All groups share one centre, and each spreads out both ways along 12 directions, with some noise.
In the rows, zero is written as 128.
Some rows, each with its group after it:
[ 93 112  98 102  84 146  75 139 113 155 152 123 126 115 136 103 212 156
 137 138 117 142  89 142 115]
(2)
[130 148 171 124 161  88 164 105 110  92 171 141 147  97  74 140 133 101
 114 117 159 144 115  95 136]
(0)
[145 172 180 114 132 111 158  66 107 133 158  81 138 132 102 112 109 149
 105  62 136  78 157 114 106]
(0)
[141 135 144  90  80 128  92  92 128 144 122  80 190 116 181 109 139 170
 105 173 132 119 117 161 135]
(2)
[101  70 121 156  85 154 116 155 122 126 109 141 152 123 113 104 139 135
 129 101 119 115 156 133  92]
(3)
[102 141 161  96 102 155 120 124 142 104 101 151 126 145 168 146 163 134
  95 136 121 141  91 174 108]
(2)
[110 151 192 147 100 131 123  65  86 110 160  85 105 107 124  80 163 170
  85 112 155 111 130 139 100]
(2)
[147 112 161 138 100 123 168 134 179  94  88  85 194 167 137 123  59 165
 113 137  88 111 162 101 121]
(3)
[115 153 170 156  86  94  84 105 117 127 133  86 121  75 101  86 147 122
  89 130 172 116 130 124 103]
(1)
[144  72  89 174 122 125  90 120 133 116 166 165  88 116 109 116 177 108
 133 127 150 140 133 122 108]
(3)
[108 140 165 144 138 124 170  99 109  92 191 144  38 131 123 110 163 149
 107 118 144 144 100 142 107]
(2)
[163 169 160 102 134 183 139 113 108 161 183  41 201 150  93 146 126 150
  81 164  99 120 114 145 136]
(3)
[ 70 117 156 110  96 139 119 130  90 165  83 113 174  93 182  87 153 169
 154 112 128  75 141 154 123]
(1)
[143 173 148 139 154 134 123 114 133 159 140  95 137 127  92 145 129 100
 102  80 143  89 150 123 122]
(2)
[148 152 169 160 173 147 174 128  86 161 191  47 153 106  76 140 108 127
 108 162 123 111 136 127 160]
(1)
[105 135 138 136 132 123 111 167 143 191  69 107 118 103 170 146 130 107
 162 158  78  87 116 148 133]
(0)
[ 87 148 149 131 134 122 238 153 114 133 183  77 122 135 125  66 130 193
 143 139 155 102 118 117 147]
(3)
[137  84  89 142 115 109 110 119 118 154 179 113 166 104 114  74 163 146
 156 163 166 102 134 103 137]
(2)
[125 100 150 171 127 122 183 116  86 137 182 118 111  95 137  73 133 157
 135 168 180  96 145 156 137]
(2)
[152 166 176 138 147 134 175  85 107 117 184 106 163 131  86 112 146 127
  95 127 175  76 124 122 111]
(1)
[110 142 161 122 134  91 179 133 122 131 167  85 118 102 111 111 137 150
 147 170  99 134  86 102 140]
(3)
[106 138 180 140 179 118 145 142 124 137  77 122  79  97 198 184 122 106
 134 211  78 155  96 152 175]
(0)
[137  54  62 161 130 156 151 154 158 110 161 157  75 173 179 100 160 172
 153 156 137 155 151 128 149]
(0)
[157  93 144 112 122 124 130  84 125 138 124 120 142 140 156 151  94 143
 151 121  60 105 146 128 108]
(2)
[169 143 121 131 146 124 157 127 153 143 185 100 110 144 154 135 120 143
 110 174 152 139 121 159 170]
(2)
[123 143 158  88 118 189 177 131 125 138 156 108 170 179 118 146 148 164
 116 137  68 109  91 150  98]
(1)
[101 137 119 102 145 146 114 163 113 169  84 144 169 118 143 155 124  98
 143  81 140 104 152 148 144]
(3)
[119  97 120 154 106 149 140 185 134 126 103  58 165 132 132 116  84 172
 119 177  97 159 157 122 159]
(1)
[131 109 154 159 129 117 100 126 133 134  75 117 116 108 149 151  89 111
 121 113 106 121 175 135 138]
(1)
[112 129 143 124 132  96 172 125 133 108 118 112 108 121 174 117  88 165
 133 124 136 148 151 128 166]
(0)
[133 111 165 147 124 131 111 102  95 171 121 112 148  97 129 129 112 114
 135 103 117  61 164 153 103]
(2)
[147 140 154 140 136 131  68  96 103 161 146 110 176  96  65 140 160  69
 108 113 141  81 129 122  97]
(3)
[ 98 177 204 105 125 125 208 141 105 106 171 104 131 110  91 131 121 136
  90 135 132 142  86 156 116]
(3)
[ 96 106 141 161 127 128 118 133 148  94  60 119 111 142 148 125 121 139
 131  86  92 132 176  88 120]
(2)
[161  79 125 215 129 122  86 112 122 128 133 101  99  96 144 109 133 116
 107 185 169 133 176 137 148]
(1)
[148 147 153 125 139 158 114  97 123 134 139 144 202 142  73 139 160  83
 100  81 163  66 139 126  90]
(3)
[120  97 149 168  94 142 140 151 166 134 101  85 141 145 165 105 120 161
 135 180  82 101 139 130 117]
(3)
[107 144 127 133 214 116 204 155 119 125 122 181 142 133 117 134 140  94
 174 113 159  92 128  85 166]
(0)
[123  76 106 130 101 155 130 153 155  89  77 127 184 174 129 134  90 160
 136 124  65 146 160  97 111]
(1)
[129  60 141 183 145 183 178 107  89  86 166 169 107 151 138 107 148 158
 127 145 140 117 159 143 116]
(1)
[103 112 131  82 115 133 181 108 124  92 128 149 147 164 167 102 126 194
 151  96 110 120 133 121 122]
(2)
[134 126 167 113  82  81 138 114 163  72 123 123 176 114 141 109 109 144
  98 162 156 150 116 119 123]
(0)
[ 92 111  92 139  67 157 105 191 176 112  64 145 131 163 145 107 133 141
 111 100 143 145 148 144 105]
(1)
[152 128 130 171 150 138 161 118 144  83 161 182  81 154  85 128 141  92
  96  83 188 123 147 124 103]
(1)
[182 120 140 143 139 118 107  68 175 133  98 110 141 169 158 141 111 122
 136  91  96  61 177  95 102]
(3)
[172 123 109 133 139 162  98 136 144 144 142 142 149 152  79 183 126  75
 102  90 127 129 146 138 113]
(3)
[138 132 141 133 110 140 106 126 142 161 153 108  84 129 134 143 150 125
 117 138  99 113 103 161 103]
(0)
[116 106 142 108 112 159 129 166 124 122 120 128 214 128  83 160 140 112
 114 144  98 139 116 128 115]
(0)
[143 152 161 155 152 116 180 169 198 136 128 125 137 150 102 156 125  80
 126 142 125  88 110 116 117]
(3)
[ 88 100 134 128 119 179 102 171  84 166 106 137 130 107 112 157 159 108
 135  91  92 128 134 159 109]
(0)
[126 143 140 101 145  88 139 142 145 142 161 118 153 105  96 148 156 102
 147 172  98 139  64  94 134]
(1)
[149 113 110 174 139 184 139 149 146 138 166 116 139 151 144 114 174 132
 105 211 169 117 116 155 152]
(0)
[119 156 172 126 198 198 207 138  91 124 125 125 148 159 143 157 126 137
 108 141 123 124 136 151 175]
(0)
[140 142 147 119  86  83  92 129 184  90  76  70 163 114 143 140  79 136
  98 177  83 171 121 102 132]
(1)
[122 112 126 146 125 133 172 118 107 131 189 118  97 127 145  79 148 175
 131 142 164 116 137 147 141]
(2)
[121 172 192  71  69 112 166 122 139 102 159  92 187 126  90 128 108 147
  71 100 139 129 108 149  87]
(0)

New rows, each followed by its group:
[106 153 143 164  95 121 110 181 152 101 120 128  72 107  91 135 128  96
  75 122 157 173 107 150 108]
(1)
[ 98 166 165  75 108 127 175 123 114 116 134  99 173 133 150 103 126 182
 116 128 131 120 110 140 136]
(2)
[134 188 161  72 107 147 130 106 152 114 100  77 222 167 142 133 117 160
  80 122 134 113 127 129 132]
(2)
[ 92  86 126 166 120 153 135 199 112 144 102 120 113 103 143 137 124 125
 134 170 104 162 133 157 150]
(1)
[142 157 146 130 123 141 101 101 145 133 143 153 126 141  90 142 178  77
 102  77 155  81 112 140  72]
(1)
[147 140 123 124  83  86  86 133 206  95  79  92 133 135 181 131  96 148
  96 172 118 173 125 125 144]
(1)
[149 173 135  93 151 123 159 117 166 122 170 136  96 171  91 178 132 107
 119  75 100 128  91 119 100]
(1)
[153 102 145 161 150 111 119 120 130 115 156 145  99 106 102 164 149  90
 121 176 100 156 101 119 120]
(1)
[118 137  96 160 167  95 168 193 180 113 132 117 150 126  98 114 144 110
 134 156 190 149 128  76 183]
(2)
[ 97 112 117 112  95 172 131 145 154  85 110 111 171 176 157  96 169 198
 111 167 104 164 112 107 131]
(2)
[144  84 115 172 135 115 106 130 129 145 104  72  78 120 174 145  77 153
 135 143  80 161 184 127 161]
(1)
[ 67 108 150 161  93  93 118 159 109 148  86 104 126  69 145  73 132 135
 151 115 151  98 159 131 129]
(3)
[133 124 143  77 103 186 152 118 131 126 111 133 235 182 152 138 128 164
 120 138  88  90 115 150 105]
(2)
[ 99 144 126 107  90  67  83 128 145 145 119  99 107  89 106 109 146 122
 141  85 125 130 113  97 103]
(1)
[170 122 126  99 146 145 153 106 190  88 137 183 178 194 131 162 152 108
 121 142 116 110  99 112 105]
(1)
[108 167 148  66 109 101 131 112 132 118 148 131 192 105 124 114 163 131
 121 146 159 132  76 125 130]
(2)
[163  92 117 120 102 151  82 130 145 166 119 107 217 122 160 141 133 132
 130 209  98 110 120 155 133]
(2)
[154 108 137 125 173 105 169 115 140 101 122 160 193 143 109 150 107  98
 155 121 118 104 151  75 137]
(1)
[126 150 133 110  68  82  99 115 171  99 105  64 111 130 134 108 101 169
  99 129 103 162 122 104 120]
(1)
[107 174 154  85 118  95 202 165 174 114 100 115 186 139 151 124  82 142
 121 132 149 120 113 132 155]
(0)
[105 128 108 112 116 130 131 179 153 139 168 130  90 124 130 143 185 127
 134 169 102 169  57 142 126]
(1)
[157 134 156 118 134 154 145 103 136 105 111 111 204 163 126 144 108 136
 105 125 113 103 150 116 122]
(0)
[157 139 140 118 154 111 145 110 127 142 211  84 118 123  86 150 156 129
 133 159  86 136  86 103 129]
(1)
[145  98 126 162 160 164 167 136 131 132 104 131 127 161 178 136  91 139
 126 109 138 100 199 156 159]
(1)
[126 132 191  94  66 105 117 105 164  92 105 136 208 124 122 131 146 116
 106 169  96 112  75 124  64]
(0)
[126 153 170  83 128  77 176  61 128  78 163 123 146 138 104 111 125 163
 138 101 106 113 103  70  97]
(1)
[154  83 101 147 133 181  93 116 114 164 152  89 137 153 121 149 139 146
 113 101  89 125 176 136 126]
(0)
[136 180 196 122 179 114 215 127  92 130 193  64 163 108  58 146  93 123
 114 145 121 116 113 104 149]
(1)
[169 104 126 127 122 108  88  78 178  90 104 177 102 165 148 161 134 100
 125  89 104 125 138 107  80]
(1)
[139 146 119 124 198 189 218 126 104 162 168  88 118 191 142 131 108 188
 146  88 104  81 168 128 164]
(0)
[132 148 140 105 105 108 121 125 170 113  96  96 108 147 149 149  82 146
 109 104  87 154 136 127 123]
(1)
[157  70 139 187 132 166 132 124 129 128 135 110 116 134 196 131 138 151
 106 227 132 139 151 171 166]
(1)
[103 137 185 139 136 164 176  99  90  99 123 139 155 130 159  86 162 163
 114 175 161  91 119 149 124]
(0)
[ 83 164 151 114 133 115  85 146 139 141  67 165  58 112 143 174 158  73
 118  56 120 140 114 150 111]
(2)
[122 131 163 113 125 134 160  71 100 120 171 170 110 133 130 107 161 133
 121  81 168  77 126 162  84]
(2)
[ 92 176 166 105 124  80 157 141 127  99 148 150 132  95  57 119 152  90
 126  97 164 124  79 103  98]
(1)
[148 172 174 115 136 178 184 108 122 158 158  59 146 181 108 138  89 168
  89  61  99  69 162 148 103]
(3)
[109 137 139 156 161 100 131 146 156 185  96 124 108 106 161 113 166  97
 172 120 144  48 137 114 138]
(3)
[136 154 153 110 127 105 151 133 140 124 170 121 117 129  89 150 121 109
  97  79 150 135 123 137 114]
(0)
[150  85 115 161 115 164 138 141 119 149 189 124 182 122 111 100 174 126
 129 210 150 100 106 150 120]
(2)
[132 126 181 147 135 110 155 129 137 116  85 122 164 118 153 136  87 118
 118 148 131 104 152 132 138]
(2)
[133 187 159 112 148  92 175 121 113 154 223  68 121  91  91 118 146 133
 107 163 170 133  82 138 161]
(2)
[168 137 118 149 123 135  83  90 149 142 170 133  88 134 141 138 171 111
  84 129 179 120 128 159 116]
(2)
[156  96 112 173 188 152 183 157 126 129 146 159 142 151 109 147 114  99
 137 125 153 110 171 119 159]
(1)
[119 145 188 124 125 190 130  89 102 142  69 108 171 153 166 136 117 155
 107 104 104  59 162 160 107]
(0)
[125 140 126 138 176 122 160 125 114 172 142  86 160 123 103 108 135 132
 175 138 109  68 132  78 145]
(0)
[112 131 176 163  85 130 130 171 140 129  98  75 145  96 136 119  91 131
  80 155 147 137 150 175 141]
(3)
[ 97 113 172 148 110  97 105  82  78 141 130 120 163  63 136  62 180 136
 141 145 181  74 138 126 115]
(1)
[142 130 143 117 100 165 113 137 149 144 114  51 130 154 165 161  94 170
  95 155  50 151 128 156 129]
(1)
[ 92 144 154  93 140  89 144 117  94 168 122 104 166  86 116 115 134 135
 171  87 106  79 125 105 130]
(1)
[110 114  94 112 111 159 197 157 138 132 156 123 184 179 121  75 142 189
 148 105 154  83 141 108 126]
(0)
